The groups are shells around one centre, one inside the other: the same stretched ball of 6 dimensions in 7 sizes.
Some rows, each with its group after it:
[  0  27  18   3   9  13   8 -48  50] => Z350
[-47  11   1 -48 -11   3  48 -72  75] => Z38
[  9 -17 -10 -13   1 -20 -17  54 -44] => Z296
[ 37 -23   5  15   6  14   9  48 -15] => Z80
[ -8 -20  -1   1 -25 -13 -25  33 -33] => Z296
[-25  36  19  12  -7  16  -6 -76  49] => Z112
[ 10   3 -12  -8  12 -22 -15   4 -12] => Z390
[ 45 -20   3  42  10  17 -22  71 -59] => Z390
[ -4  24   3  35   0   4 -40 -27 -15] => Z112
[ 14 -18  -3  17 -11  -3 -20  34 -32] => Z80
[-39   4   6 -45 -15  -1  38 -49  63] => Z112
[21  0 -6 -1 19  3 19 -8 18] => Z80
[-19  36  10   3  12  19   8 -60  37] => Z98
[ 22  -9  22  30   0  33  -7  50 -29] => Z98
[-16   9 -11   7  -3  -6 -17 -21 -13] => Z112
[-42  -2  -3 -55 -26 -32  15 -40  49] => Z98
[ 30 -15  -9  -3  28  21  41  28  -2] => Z38
[-44  13   3 -39 -25 -19  17 -77  74] => Z98
[-13  30  28  34 -13  19 -36 -33   9] => Z390
[ 41   7  24  79   7  40 -42  35 -46] => Z38
[-16  40  18  13   4  13 -10 -69  43] => Z350
[-18  -2 -17 -36  -5 -27  13 -30  27] => Z80
[-34   1 -10 -32 -11 -11  13 -27  17] => Z80
[-45  16  20   6 -40   1 -27 -50  25] => Z38
[ -4  25  -1   4  14  -5 -22 -17  -9] => Z350
[ 22 -29 -18  -4  11   1  11  58 -43] => Z390
[  5 -20 -31 -31  14 -16  28  15  -9] => Z350
[  5  21  33  34   2  47   8 -26  32] => Z38
[  2  20  19  21   0  23   3 -40  36] => Z80
[ 43 -21   7  12  17  25  26  50  -7] => Z296
[-29  -2 -15 -21 -13 -27 -24   8 -33] => Z296
[ 21 -35 -10  -7  -4  -5  12  51 -21] => Z390
[-36 -10 -14 -67 -13 -23  47 -39  58] => Z296
[  1  13 -18 -11  14 -26 -11 -26   4] => Z296
[ 31 -26   6  24  -3  20   5  46 -19] => Z350
[ 47 -19   1  40   9  13 -14  49 -36] => Z350
[20  5  9 34 15 39 10  3 -4] => Z38
[  6   0  17  42 -17  19 -31   9 -20] => Z112
[ 38  11  12  58  11  10 -53  29 -46] => Z98
[ 10  20  24  20   4  26  14 -47  57] => Z98
[-24  19   5  -5   0  13   6 -37  20] => Z80
[-31  17  13   7 -16  18   0 -47  27] => Z112
[ 12  -9 -17  -7  19   6  24  12  -8] => Z112
[-26  26  19 -15 -13   1  10 -76  75] => Z350
[-21   9  15 -22 -18  -5   9 -41  53] => Z390
[-10  29  38  51 -16  40 -29 -36  15] => Z98
[ 17  12  13  56   5  34 -26   4 -27] => Z296
[-25  -4   3 -27 -16   8  41 -46  60] => Z38
[ 14 -17 -21  -4   4 -27 -23  43 -49] => Z390

New rows. What belongs after each?
[ -4 -14 -12 -28  -8 -36 -18  28 -21] => Z38
[-33  -1  -3 -44 -11  -2  41 -43  54] => Z112
[ -9  -4  16   0 -17  22  26 -28  46] => Z98
[ 17 -22   1   2   2  23  35  20   9] => Z98
[-10  35  24  46  -8  21 -40 -47   8] => Z350
[-12 -20 -39 -52   9 -32  30   5  -4] => Z38
[ 12  -9 -16  11   8 -10 -27  43 -60] => Z80
[ -5  17   8 -10   5  -3  -1 -26  26] => Z80
[-33  41  16 -15   0  10  17 -93  77] => Z98
[  6  24  -4   6  22   7  10 -47  30] => Z98
[-31   3  -7 -46 -13 -26  20 -47  52] => Z390
[-25  29   6  -7   1   7  11 -69  50] => Z390
[ 12  20  -8  20  19  -6 -28 -11 -20] => Z350
[ -2  29  11  21  10  15 -15 -33  10] => Z80
[10  5 15 30  3 31 -2  6 -7] => Z80
[-18  18   5 -19   4   8  28 -55  56] => Z80
[ 32 -15 -20  14  20  -6 -12  48 -52] => Z80
[14 -2 17 18  5 31  8 23 -6] => Z112
[  2 -16 -27 -22   0 -36  -9  15 -22] => Z350
[ 33   9   5  65  12  13 -65  49 -82] => Z38
[-48   7   2 -47 -24 -17  20 -56  57] => Z112
[  8 -20   2  -1 -13  -3   3  18   2] => Z80
[-40  18 -13 -43   0 -15  23 -63  45] => Z350
[-29  43  12  -2   2   7   3 -92  64] => Z98
[ 27 -23   9  23 -14   2 -17  42 -20] => Z98
[-27  -3   1 -22 -11   3  11  -2   4] => Z390
[-11  20  18  26 -15  12 -20 -44  24] => Z390
[  0 -18 -12 -47   1 -18  46 -15  50] => Z350
[-20   4   2 -10 -10   8  18 -36  34] => Z80
[  5 -19 -30 -31   6 -28  23  -4  10] => Z38
[ -2  -1  12  11 -11   2 -26  24 -24] => Z80
[-18  21  12  32 -11  10 -49  -4 -36] => Z350
[ 44 -10  13  62   3  26 -32  49 -47] => Z296
[  4   3 -11   0   1 -27 -36  13 -31] => Z350
[  6   8  21  24 -11   1 -41  16 -19] => Z98
[ 37  -8  -4  40   9   1 -35  42 -51] => Z390
[ 19 -10   1 -17   7  -7  19   9  23] => Z390
[-44   0   0 -35 -28  -9  23 -57  56] => Z38
[ 12  15  16  54   3  28 -40  15 -41] => Z112
[-21   6  -6 -49   8   0  59 -56  73] => Z98
[ 23  -3   6  26  -3  -5 -31  21 -21] => Z390
[-16  15  11 -24  -5  -4  21 -54  65] => Z390
[  1  -4  23  12  -9  23  -7  34 -16] => Z38
[-44  39  28  22 -24  21 -25 -74  34] => Z98
[-17  22   2 -10   8  12  22 -56  44] => Z112
[ -9   3 -27 -48  18 -28  33 -36  35] => Z98
[-16  12  14  14 -21   1 -23 -33  18] => Z80
